All groups share one centre, and each spreads out both ways along 10 directions, with some noise.
Some rows, each with its group after it:
[  1.6   2.5  19.9  -1.1  17.7 -12.7   5.5  11.8   7.5 -11.4   8.1  12.4
 -17.3   9.9  17.7   5.2   1.9 -13.4  18.9 -11.0  -4.0  18.0  24.8 -18.2
 -24.3]
Z_140
[ -8.7   2.2  11.3  10.1  -1.6  12.9  -2.6   0.4   7.8  -7.5  19.4  -1.6
 -11.5 -22.9  -1.2   5.9  -2.1   0.7  -0.1  -8.5   9.2  -0.8   0.6  18.8
  -5.3]
Z_700
[ -0.9   7.3   7.6  -1.8  -6.5  -6.8  -4.8  -0.6 -21.0  23.5   2.1  -3.8
 -16.4  12.5  -9.3  -9.0  15.9   4.2  -2.0 -20.7  -2.2  -5.2  13.4  32.2
 -11.4]
Z_896
[-24.6   2.3  -3.6 -17.2  -6.5   4.6  15.0 -15.9   8.5  -6.1   1.5  18.1
  -7.5  16.1   8.0  18.0  -8.6  10.9  28.8 -16.7  34.1   1.1  -2.4 -10.8
 -12.1]
Z_140
[ -0.5   2.4   4.1  15.8  -9.3   6.3 -15.5  -4.8   1.3  11.6 -16.7  -2.2
   3.7  -2.6 -12.7  -8.8  10.5  -3.4 -17.1  15.0 -15.8  -5.5  -7.2  14.9
  -1.0]
Z_168
[ -9.1   0.5  -9.2   6.0  -1.1  -1.8  -8.8  -0.6   5.0   8.5  -5.6 -10.0
  -7.5 -25.8 -25.7  11.3   4.3 -11.4 -14.8  -3.1  -8.6   3.7  -1.1  10.0
  -1.9]
Z_896
[  6.3   3.5  -0.2  -5.6  -8.4   3.1  12.3  -1.2 -13.9  10.4 -20.8  -8.7
  -2.1   3.4  -2.7  -7.9   9.8   6.8   3.3  -3.5   0.5  -5.5  -6.9  13.8
   6.9]
Z_700
[-10.3   3.5  11.9 -12.2   2.3 -14.5  -2.4  11.1 -15.4   1.8  25.4  -3.8
 -13.3   5.6   2.9  -5.7  -9.6  -3.7  -2.1 -20.9  -8.1   5.1  -6.8  18.7
  -2.7]
Z_168
[-19.1  -5.7   0.8  -9.3 -23.3   7.1  -5.6  -3.4   9.6  19.8 -23.6  22.8
 -26.0  -3.7  -7.5   6.6  -0.8  -5.6 -13.2   5.9  13.2  -0.4   3.4   9.3
  10.0]
Z_896
[  2.7  -7.7  -6.1  -4.1   8.7  -4.7  -8.9   1.3   6.1 -12.0  16.8   8.1
   0.4 -49.3  -3.1  -4.1  -8.3  -8.5   3.9  -3.4  22.6   0.2  -8.7   2.1
  19.3]
Z_700
[  7.1  15.7   6.6   2.5   2.9   9.3  11.2  11.2 -14.1  -6.5   9.2  -0.5
  -7.9  48.2  14.4  -9.5   9.7  11.1  -5.1 -10.2 -11.2   4.3  23.3  -6.5
 -30.5]
Z_896
[ 17.4 -11.0   3.7  18.6 -21.3  15.3 -16.9 -15.4 -19.6  -3.4 -13.8 -18.2
   0.0  -5.7   0.0   6.9   5.9  -8.6 -17.5  11.9 -13.5 -26.5   3.2  24.1
  -1.5]
Z_140
[-20.8  -4.3  28.1  37.9   5.5   2.1 -20.7   7.2  -7.3  13.9  14.8   9.4
   9.0  17.8 -15.1 -31.2  11.4  -5.0 -25.1   5.3 -30.8  10.7 -21.4  22.7
   7.1]
Z_168
[  4.3 -14.9   9.7  14.0  -1.4  -0.7   4.4 -11.9  -1.2  13.0 -28.5   4.3
   1.7  -3.0  -1.6   0.8  13.0  -4.6  14.2   4.7   4.8  -2.3   2.6   1.5
  14.1]
Z_168
[-16.4  -3.9  12.5   8.5 -21.8  27.9   4.2  -3.6   5.5   3.5  -1.5   6.0
 -21.9  -7.8  -0.5   5.5  -1.4   8.6  -8.6  -2.0  19.8  -5.7  -1.8  25.1
   7.2]
Z_168
[ -8.6  -3.9  14.0  11.3  -7.1  15.2   4.1  -4.4  14.3  -6.2  11.3 -13.7
  -9.4  -9.1  -0.1  16.0  -3.2   4.3   3.1  -3.6   2.8  -2.2  -0.9  17.5
  -6.6]
Z_140
[ -5.5 -17.4   8.8  21.6 -12.3  14.6  -5.8 -18.2 -25.3  -7.8   7.7 -11.3
   4.5   1.6  -4.3   2.4   0.9  -0.9  -2.4  -9.3   5.5 -17.3 -18.7  26.5
   8.7]
Z_896
[  2.7  11.0  -9.0  -8.4  14.5 -10.8 -27.5   3.5  24.9  -6.1  16.2  40.9
  -9.6  -5.5   4.5  -4.0   5.5  -9.2  -0.6   0.7  21.8   9.6  36.1 -27.9
 -31.5]
Z_700
[ -6.1   1.2  -7.2   6.1  -4.3   6.7   1.5 -11.5 -22.8  -5.9  20.6 -19.3
   5.5  -2.6  -9.9  12.2  -2.3   4.6   2.1 -20.5   1.6 -12.6  -5.7  17.9
  -6.5]
Z_140
[  5.8  18.2 -11.3 -12.8  12.3  -7.7  15.6   4.1   2.9   8.0   3.8 -15.8
   4.2   1.9 -10.8  -5.9  12.5  18.9  15.1 -17.3   8.1   6.0   4.4   5.2
 -15.1]
Z_896
[ 17.8   7.2 -35.4 -23.8  15.4  -7.7  26.9  16.6   6.8   7.6  19.7 -12.3
  26.3  -5.7   8.8   9.7 -21.2  25.5   6.0   6.2   7.3   2.2  17.3 -41.0
  36.3]
Z_168
[  4.1 -19.3  -2.4   8.1  11.3  -9.4   0.5  -6.3 -17.4 -13.3  17.9  -2.6
  19.2  22.2   6.7   1.3  -7.2  -4.0   8.7  -6.0  -2.1  -1.8  -7.6 -18.5
   8.2]
Z_896
[-17.3 -10.3   2.1  11.0 -10.3   7.5   6.4  -6.0   3.3  12.1 -16.0   3.5
   3.8  24.5  -5.3  11.6  -3.2   1.5  -5.8   9.8  -9.1   1.3  -6.1 -10.5
  12.5]
Z_140
[ -5.6 -12.2  -8.4 -18.2  12.3 -21.1  -3.4  -1.9 -10.4 -16.7  26.8  -0.4
  -8.5   4.2  -1.6  11.0 -10.6 -11.4  11.9 -29.2  15.1   5.4  -0.8  -8.0
 -10.9]
Z_168
[ -0.9   0.2   4.3   1.2  -6.1   6.0  10.7  -4.0  -7.0  -0.4 -18.1  -5.3
  -3.8  12.9   1.9   2.1   4.6   0.3   4.0  -1.5  -3.9  -1.2  -5.0   4.0
  -4.1]
Z_700
[ 16.8  11.9  11.3  12.6  12.6   2.0   5.0  -0.9   8.7   1.5 -18.8  10.9
  11.3  13.2  12.4 -15.4  20.2   5.0  18.2  12.6  -3.4   5.4  14.3 -15.4
 -15.8]
Z_700
[ 38.2  27.6  30.0  -6.1  11.0  -3.8   4.9  19.9  11.6   9.6   9.3 -10.6
  -5.0 -21.8  25.7 -30.0  17.0  19.9  20.9   2.5  -1.2  -1.1  21.6  31.6
 -10.8]
Z_896
[  4.0  -8.0  10.4  19.1  19.3  -5.9   1.8  -0.3   6.1  12.4  16.1  -4.6
  24.1  -8.3  -8.2 -24.0   7.8  16.5  11.7  -0.3   7.1   5.2 -17.1   9.2
  26.4]
Z_168
[ 25.6 -16.4  17.1  17.8  24.4 -30.7 -11.7   4.7  -6.7  11.7 -22.1  -0.6
  15.1 -13.8  -6.5 -30.8  21.6 -21.3  10.2   9.4 -20.4  10.5  -8.5   0.6
  17.5]
Z_140
[ 30.3  12.9   4.7  -4.1  -2.4   9.9   5.5   6.6 -26.7   0.7   5.9  -1.5
   4.2 -10.4  16.1 -38.4  12.2  20.1   4.7  -4.5  17.8 -15.3   0.5  28.0
  12.6]
Z_896
[ 19.8  23.4 -15.2  -5.6  15.1  -7.7  16.0  15.1 -24.6  13.8 -18.2   2.7
   2.2  12.3  -4.7 -23.8  24.9   5.0   3.4 -10.0  -7.4   8.8  25.0 -13.6
 -10.1]
Z_896
[  9.0 -12.2   7.4  -7.1  19.5 -30.9  -5.6   4.2   9.7  11.5 -21.5  16.8
   7.2  -2.6  -2.0 -26.8  10.1 -11.9  15.0   7.5   1.7  16.6 -12.6 -11.3
  14.3]
Z_140
[-12.2 -11.6  -1.0   2.1 -13.6   1.0 -12.2  -6.3 -18.0   4.4   0.9  -7.0
 -15.8  -9.6 -16.2   8.8  -3.1 -13.0 -15.6 -11.9  -3.8  -7.2  -8.1  23.9
   3.4]
Z_168
[-16.5 -17.6   1.9  -6.2  -2.2 -18.0   1.4   0.9  -9.2  12.6  -3.8  -0.8
  -4.1  15.9  -5.7  14.9 -13.9 -12.6  -1.5  -5.8 -13.2   6.3  -7.7  -5.3
  17.5]
Z_168
[  3.2  -4.6  10.6  -5.2  -2.7  -4.5  -4.2  -0.8 -11.2 -12.6  11.8  -5.0
  -8.9  10.9  14.1   7.2  -8.3  -7.7   3.8  -8.5  -5.3  -4.2   2.9   6.2
 -12.5]
Z_700
[-28.1  -7.0   4.5  15.9 -11.4  10.6   0.4  -1.7   2.5  19.6  -3.6   9.7
 -16.5  15.6 -15.9  15.3   1.6  -2.6 -15.8  -5.5  -4.4   6.0  11.1   3.1
   3.5]
Z_700
[-10.1   2.6  -0.6  13.3  -2.9   8.9   8.7   5.0 -14.4  16.3   7.2 -19.9
  -3.0   5.9 -21.3   0.7   7.5  10.6 -14.4 -13.4 -13.2   1.0  -0.9  21.4
   5.9]
Z_896
[ -7.2   0.5  15.2  17.3   7.4  11.6  -0.7   9.3  -9.8  -7.4  23.2  16.1
  -9.6  12.0   4.6 -14.7   6.3   1.1  -5.0 -12.4   5.0   9.2   7.5   3.6
  -6.5]
Z_168
[ 16.2  -5.7  12.1  -4.5  -7.9   3.3  14.6   3.1 -25.2  -2.5 -19.6   0.0
   4.3   2.6  21.5 -19.0  -2.6   1.3   8.3   7.7  -1.3  -8.5 -18.2   7.2
  27.9]
Z_700
[ 19.6  16.3   4.7 -23.7  13.8 -18.3   6.2   6.9  -1.8   7.4  27.4 -13.2
   3.4  12.7  10.1 -21.6   7.1  27.0  23.8 -23.1  16.9  -1.9   8.9  20.3
 -13.7]
Z_896
[ -2.9 -11.2 -10.2  -1.3  -5.0  -0.4 -15.6  -6.1  -5.1  -1.6 -16.0  35.0
 -11.9   7.5  -4.5  -7.6   7.9 -15.7 -11.4   2.9  18.4   0.9  11.4 -16.9
  -2.3]
Z_168
[ -6.2   3.0   0.0  15.6  -1.4  16.3 -10.8  -9.4  19.6 -20.7   1.5   0.5
   1.1  13.5  -1.9  14.4   4.4  -4.2  -8.8   9.6  -5.4   1.1   4.8 -12.5
 -35.4]
Z_168
[  1.4  -6.1  -8.2 -12.0  -8.0   0.4  -3.6   4.7 -12.6   4.2   3.3   6.6
  -5.6 -27.2  -3.3 -13.3  -6.4   0.2  -8.9  -3.4  18.4  -6.4 -12.9  15.5
  30.1]
Z_700
[  7.9   4.1  -2.3   3.0 -13.3  13.2   0.8 -13.2 -19.2  -1.6  -6.2  -5.3
   0.3   1.9   5.5   4.2   3.9   4.9   4.2  -4.1   5.2 -18.8   6.4  13.2
  -6.7]
Z_140
[  0.2  13.8  -3.5 -16.8 -10.1   6.7   9.3  -1.4   0.4   3.5  -9.6  10.0
  -4.7  21.7  14.4   1.8  -1.3  11.6   7.1   1.3   9.7  -5.1  10.8  -6.2
 -12.5]
Z_140
[ 13.5  -8.6  20.1  -2.5   1.8   4.0  13.0  -1.7  -4.0 -30.1  -2.4  -6.2
   4.9 -16.9  31.6  -0.5 -13.4  -7.5  25.1   6.2   5.4  -4.5 -21.7  -1.0
   9.3]
Z_700
[ -4.1  -6.1  14.5   1.7  -8.1  19.2  -5.2   0.6   9.4 -21.2  20.7  15.6
  -2.7 -21.6  20.5  -7.9 -16.9   5.1   0.3   7.8  22.1  -6.6 -18.2  10.5
  15.4]
Z_700
[ 20.0  -1.6 -10.9 -14.7   0.8 -16.7  -2.2  -2.0 -15.2  17.3 -15.0  -4.2
  15.0   1.6  -2.4 -23.2   7.6   8.0   3.5   2.9   5.5  -9.1  -8.8   7.9
  19.9]
Z_700
[-22.4  -6.1  -3.5   6.2  -3.4  10.0   8.2 -13.4  13.9  -4.0 -17.2  28.4
  -6.7  11.7  -1.5  18.5   0.7  -3.9  11.7   0.5  20.4   7.8   6.9 -28.1
  -7.2]
Z_140
[ 27.1   2.7 -18.8  -0.8  24.5 -26.8 -20.2  -3.1 -18.7  -8.1 -18.5  14.9
  15.2  -9.0 -10.1 -28.4  23.8 -22.4   6.1  -0.8  -2.0   4.1   5.0 -21.3
 -17.3]
Z_140
[  6.6 -20.6  25.3  -0.4 -21.7  11.3  -5.5 -19.5   5.5 -15.4 -25.7  23.5
 -31.6   2.9  32.0  23.8  -2.4 -18.6  19.2   6.9  22.3 -14.9  22.0   0.2
 -14.2]
Z_140
[  4.6  -3.3 -10.1   4.9   7.7  -1.0   5.7  -4.6 -12.4 -13.5  -7.2   5.6
   9.8  17.9   2.9   1.7   3.5  -6.2   4.9  -1.3  -1.5   3.2   2.0 -25.4
  -7.4]
Z_896

New rows, each followed by its group:
[-12.1  -4.6   8.1  19.0  -0.2  12.3   9.6 -11.9   6.5   0.3  -5.0   0.3
   2.2  -4.3  -5.8  11.6   6.3   2.9  11.0  -2.5   5.7   1.9  -2.7   1.3
   2.0]
Z_140
[ 10.2   3.8   1.9  -0.7  -5.0   2.3 -15.9   9.3 -32.3  -2.9  16.6  12.6
  -5.8   7.4  10.9 -25.4  -1.4  -2.5 -19.9  -3.9  -2.4 -10.2   4.6  13.3
   4.1]
Z_700
[  5.1  -1.4  30.8   7.3 -18.9  18.3  22.8   4.1 -30.8  -1.6 -17.1  -9.3
  -8.0  21.9  26.6  -9.4  -1.3   4.7   6.0   1.6 -14.9  -9.5 -14.0  23.1
  14.2]
Z_700
[ 24.8  19.8  -0.4  -6.7  15.0 -15.6   0.6  11.9  15.4  10.5 -35.2  14.6
  15.6  21.5   8.4 -35.2  22.9   3.2   5.8  25.5 -14.7  13.7   8.1 -25.1
 -14.9]
Z_140
[  6.4 -14.9   3.8   0.5  -3.3  -5.2 -13.1  -8.2  -5.7  -6.9   2.5  -4.2
  -8.5 -11.9  -0.9   4.7  -0.5 -13.1   0.9  -5.6   5.8  -7.9  -1.3  13.3
  -2.4]
Z_140
[  7.8 -12.4   8.2   9.5  10.6 -12.5  -4.5  -6.3  23.6  13.1 -44.7  19.3
  13.6  -3.4  -6.5 -24.1  19.8  -7.0  11.2  26.5   3.6  11.7 -15.9 -13.8
  13.7]
Z_140
[  1.6  -6.3  19.2  16.0   1.0  -0.7  -3.7   6.8   0.9   4.8   0.4   3.3
  -5.6   7.3   7.5   2.8  -0.1  -9.8  -4.9   7.0 -20.4   4.4  11.3  -1.1
   2.9]
Z_896
[  9.3   0.1  15.5  -3.4  -7.5   3.7  17.1  -0.8  -8.8   7.4 -11.3 -18.2
  -1.1  -8.8   7.2  -7.7   3.3  11.7  15.5  -3.6   3.2  -8.6 -13.4  27.8
  14.8]
Z_700
[ 10.0  -3.4  11.6  10.3   2.4   6.0   4.0  -7.0   2.3 -13.6  -6.0   0.1
   7.1  -8.7  12.6  -1.2   3.6  -1.8  16.2   8.2   5.3  -4.0  -4.9  -0.8
  -0.8]
Z_896
[  0.8 -17.8  -3.1   3.1 -14.8   3.3 -15.7  -1.7 -21.9   9.1  -4.8  13.0
  -5.9 -19.5  -4.6 -13.0  -4.9 -10.2 -20.4   5.0   9.6 -12.0  -9.1  16.2
  35.4]
Z_896
[ 12.2   2.1   7.0  -9.1  15.9  -8.6  -8.9  -2.6  25.7 -26.9  16.4  13.5
  -0.7 -29.7  19.2   3.1  -6.1  -7.3  25.5   1.2  21.6   3.4   7.6 -14.4
 -17.0]
Z_700
[ -6.7  -6.4 -14.7  19.3  -5.4  24.2  12.3   3.8 -19.7 -10.6 -10.5   2.6
   5.9  13.5  -6.7  -0.6  -0.6  -3.3 -24.8   7.5  -8.8   2.7  -6.3 -19.7
  14.5]
Z_896
[-11.7   2.0 -27.1   4.9   4.8  -1.6  -3.3  -7.0   8.1  10.6 -28.2  17.8
  22.3  16.8 -23.4 -10.7  11.7   1.3 -11.0  15.8  -1.2   9.6 -12.5 -30.1
   4.8]
Z_140
[ 32.5 -17.0  17.3  32.8   7.9  -9.2 -18.4  -3.2 -20.7  -0.7 -27.8  -5.5
   8.0  -2.8   2.3 -12.5  22.2 -28.8  -5.7  16.7 -33.9  -5.5  11.0   0.4
  -0.9]
Z_140
[ 13.9  -0.8   4.3   5.0  14.8  -3.6  17.3  -1.3   3.1  -0.6   9.1 -20.6
  14.1  -9.2   5.1   5.8   1.9  11.7  25.0  -6.0   3.5   0.0   2.6  -1.0
   7.6]
Z_168
[  5.1   4.5 -33.4 -10.2   5.3 -21.1  -7.8  -1.1 -21.1  16.4 -26.0   2.9
  -5.3  20.3 -29.2  -1.9  19.8 -14.6 -16.0 -11.6 -11.3   6.4  20.1 -18.6
 -19.1]
Z_700
[ -9.2  14.6 -20.8  -4.1  -2.9  11.3   0.5  -3.1   3.2 -15.6 -17.8   5.5
 -15.4   9.8 -16.2  10.3  14.2  -9.9 -11.9  -8.7   4.7   7.7   9.6 -13.9
 -44.6]
Z_700
[  9.8  17.0  11.3   0.8  -9.3   7.0  -0.1   8.7 -14.3  23.8   1.7 -11.2
 -15.5 -12.9  -6.8 -20.7  16.9  13.5  -8.3 -11.5  -1.6  -7.1  11.1  46.1
  -0.8]
Z_896
[-15.2   4.4  -2.4  22.9 -23.1  51.9 -21.1  -0.4  -3.1 -19.7   7.0  44.2
 -34.6  -1.3  -4.9 -15.0  14.0  -2.5 -42.8   0.7  34.2  -5.2  19.5  10.3
 -23.3]
Z_168
[ -0.2  14.3  13.1  14.1   4.1  17.8   3.9  -3.8  18.8 -22.1   1.4   0.6
  -6.2   1.0   8.9   5.8  11.3   2.4  12.2   0.4   1.4   4.6   9.3  -2.5
 -40.7]
Z_700
[  3.2   1.3  17.8 -18.5  14.6 -29.4   7.0 -12.7  22.2  11.4  -4.2   4.5
   0.3  15.6  14.0   6.7   6.6   7.6  51.1 -12.6  16.2   6.7  11.4  -3.7
 -18.5]
Z_896
[ 13.8   1.0  -6.3  -7.9   0.6  -1.2  -0.7  -4.9  -1.2  -9.2 -11.5   0.6
  11.1   3.9   5.3 -14.4   4.8   3.4   5.7   7.2   6.7  -4.0 -11.2  -5.5
  -3.1]
Z_700
[  6.8   1.3  37.6  18.7  -6.9  23.1  23.4   5.9 -17.8 -10.0   0.2 -14.9
  -6.2 -17.3  23.4  -7.1  -0.5   5.6  15.4  -1.1  -7.0  -6.1 -13.5  31.4
  15.0]
Z_700
[ 11.9  10.3   1.7 -24.3  20.3 -27.7  16.2  -0.5  11.3   7.8  -4.6   6.2
   6.4  23.1  13.9  -6.5   9.7  13.8  42.1 -11.7  15.0  10.3  16.4 -18.2
 -15.7]
Z_896
[ -1.0   1.5  22.6  21.6  -0.3  14.2  19.8   2.2  -6.9  -6.0 -20.1   0.7
  -7.2  14.2  13.4   6.5   8.5  -8.5  12.1   2.0 -17.4   6.9   6.9  -7.0
  -8.9]
Z_700
[ -4.8 -11.5 -14.2 -12.0  -2.1  -4.7  -4.7 -13.6  26.9   3.3  -8.4   4.6
   9.8  -6.3  -7.9   7.3  -5.0   7.8   6.9   9.2  23.9  -2.0 -12.6  -8.8
  10.6]
Z_168
[ -3.4  -6.5   2.4   3.6   2.7   3.7   4.5  -2.4   8.7  -9.8  -4.3   4.7
   0.6 -14.7   1.4   4.4  -2.2  -4.8   8.1   2.8   9.9   2.6  -7.7  -6.4
   5.0]
Z_700
[-19.2  -5.6   1.7   4.1  -0.3  -8.5  -0.7  -6.2   9.2   8.9 -17.2   7.7
 -11.6  14.9 -11.6  21.4   3.7 -14.6   1.2  -3.3 -10.8  11.3  10.1 -14.4
 -15.0]
Z_896
[  4.0  -4.1  -0.5 -30.9  -2.2 -19.7  -1.3  -4.7 -12.6  -1.3  -2.7  22.1
 -14.4   6.6  17.4  -2.4  -6.1  -6.8  22.0 -15.9  26.8  -2.0   6.8  -6.1
  -1.8]
Z_140
[ 14.9  -2.0   9.6  14.9  -6.9  13.2  19.4   2.4 -34.5   2.7 -27.4 -12.7
  14.6  10.5   6.4 -24.8  11.0   5.4  -2.3   9.0 -16.9  -7.3 -22.1  12.9
  26.1]
Z_700
[-16.7   0.5  26.5  -5.6 -12.8  17.1  28.1 -14.9   1.7  -6.3   4.3  10.5
 -21.7  10.5  28.7  27.5  -8.7  12.5  42.8 -21.0  31.5  -6.4  12.6   9.7
  -9.5]
Z_140
[-10.4  -9.2   4.6  19.3  19.7 -21.9   1.8 -16.0  22.8  -0.2 -38.7   2.3
   6.1 -15.0 -13.6  34.7  11.6 -33.2  29.5   8.2 -21.5  18.1   8.0 -37.2
 -17.6]
Z_896
[ 12.7 -19.1   2.4   3.8   3.8 -16.6  -4.6  -4.7 -23.3  -0.9  -2.3  -8.6
  18.5  19.2   7.7  -5.0  -5.6  -9.4   2.4   4.8 -18.5  -6.9 -13.3  -6.4
  17.9]
Z_700
[ -1.5  -0.5  -3.5  -9.3   2.3  -4.5  10.7   2.5  -4.3  12.1   6.7  -2.2
   1.7  15.6  -1.1  -6.0   0.4  15.4   6.8 -11.2   9.9   2.1  -0.3   2.8
   9.9]
Z_896
[ -9.6  -2.5 -11.2 -17.5 -15.0  -5.7  -1.9   1.1 -20.6  11.0  14.2 -13.2
   0.7  27.8  -3.5   7.3 -17.5   5.8 -18.2  -7.6 -11.9  -9.5  -7.6   9.4
  10.0]
Z_140
[  8.7  -1.6  -6.9   3.7  -8.0  15.6  -6.5  -0.4  -5.3 -18.1  -4.1   6.5
  -1.7 -18.8   4.6  -7.8  -1.7  -6.3 -13.5  10.4   7.8  -7.6  -5.6   0.1
   4.8]
Z_896
[ 17.1  14.5 -20.7 -14.5  15.3  -5.3 -19.3  -8.7  31.8 -16.3   9.0   8.7
  17.6 -22.9  -4.7 -18.0   9.8  11.9  10.3   7.1  33.1  -1.9  -2.1  -7.9
 -26.4]
Z_700
[ -4.8   1.0   9.7   2.4  -5.5  10.0  12.0 -10.8  -2.3   1.4  -2.5  -5.0
  -1.8  14.0   3.2   1.5   8.0  14.8  16.9 -10.9  13.9  -5.0  -4.2  16.6
  -8.7]
Z_896
[ -5.8 -17.8 -21.8  16.1  -9.2   2.1  -9.2 -23.9 -26.8   9.8 -32.5  17.2
  16.6   7.1 -19.0   0.6   9.8 -13.2  -9.0   7.1   2.1 -11.8  -8.6 -15.6
  20.2]
Z_140
[  6.9   0.1   2.8 -10.3  -3.4  -1.7   8.0   3.8  -4.6   9.1 -14.2   8.1
  -7.1 -14.5   5.8 -12.0   3.1   3.5   8.7   0.4  13.8  -0.7   0.1   6.9
  18.5]
Z_700
[  2.4 -13.6  -8.1 -13.1  -4.5 -13.0 -20.0  13.1   7.9   7.2  -1.5  12.2
 -17.0  -7.6  -5.3  -5.2  -7.6 -16.1 -28.0   9.7  -1.0   5.9   7.4  -4.5
  12.7]
Z_140
[ 17.8  12.9 -17.4   1.0  -3.1  12.8  -5.5  -8.9   1.2 -28.0 -12.9  -2.9
  -8.4   0.3   5.3  20.3   9.2 -12.6  -3.0   4.1  -1.8  -8.2  29.6 -21.1
 -48.0]
Z_168
[-10.7 -17.3   3.2  -4.0   8.4 -20.2  -5.0  -8.1  13.1   1.7   8.9   0.5
   2.7   8.7  -2.3  18.6  -9.7  -7.4  14.1  -5.3   1.7   5.8  -3.3 -10.6
   1.6]
Z_896
[  2.8  -3.5   3.6   3.4  -2.5   4.6   3.2  -1.1 -10.5   1.9   1.2   1.8
 -11.3  -9.6  -0.2  -1.3   4.9   0.1   3.6 -10.3  11.9  -3.1   6.1  13.8
   4.4]
Z_168
[  3.8  -6.3  13.1  10.7  -3.5   7.2  -3.0 -16.0   7.0 -14.9 -12.0  -1.4
  -3.4   4.6   8.9  11.7   6.9  -6.8  14.5   2.5   2.3  -5.5   2.9   1.2
 -22.5]
Z_140
[ 26.4  15.1   6.8 -19.4  -3.8  -5.3  -4.4   7.2 -15.5   6.0  -9.5  23.6
 -12.3   5.6  24.6 -31.2  13.1   6.3   8.5  -1.5  18.4  -8.2  21.6  10.5
  -8.1]
Z_896
[  8.8   6.2  10.6   8.5   1.3   8.8  -1.7  -4.5   6.6  -0.9  -1.2  -0.3
   0.0 -13.2   0.4 -13.8  14.1   8.3   9.5  -0.2  13.3  -3.9  -0.5  19.2
  -7.6]
Z_168
[ -3.4   9.0  -4.1 -17.6  -7.9   2.6   1.6  -0.8  -4.6  -5.6  22.1  -9.3
 -11.3  -4.5   4.2   8.1  -8.9  10.4   4.0 -19.0  15.2  -9.0   2.5  19.0
 -10.3]
Z_140
[ 13.3  -7.6  -4.7  11.4  10.4  -2.1   4.6  -1.0 -31.7 -13.3   1.9   5.6
  15.3  32.3  10.7 -10.3   5.4  -6.4   2.0  -4.6  -7.3  -0.4   4.1 -23.0
  -0.7]
Z_896
[  6.5   3.2  -5.1   3.4   0.0  -1.2  -7.0  -0.7  -4.6  -1.9 -11.0   3.0
  -0.6   4.1  -1.5  -1.1   7.3  -9.4  -7.1   5.2  -8.4  -1.6  10.4  -7.8
 -12.6]
Z_168
[  9.9  -1.0   0.2  -5.3  -4.0  -1.9 -12.5   0.5  10.2  -3.4  -1.6  -5.7
  -4.5  -5.4  -1.9  -3.8   1.2  -1.4  -9.0   8.1  -0.2  -5.3  -0.8   9.4
  -8.7]
Z_140
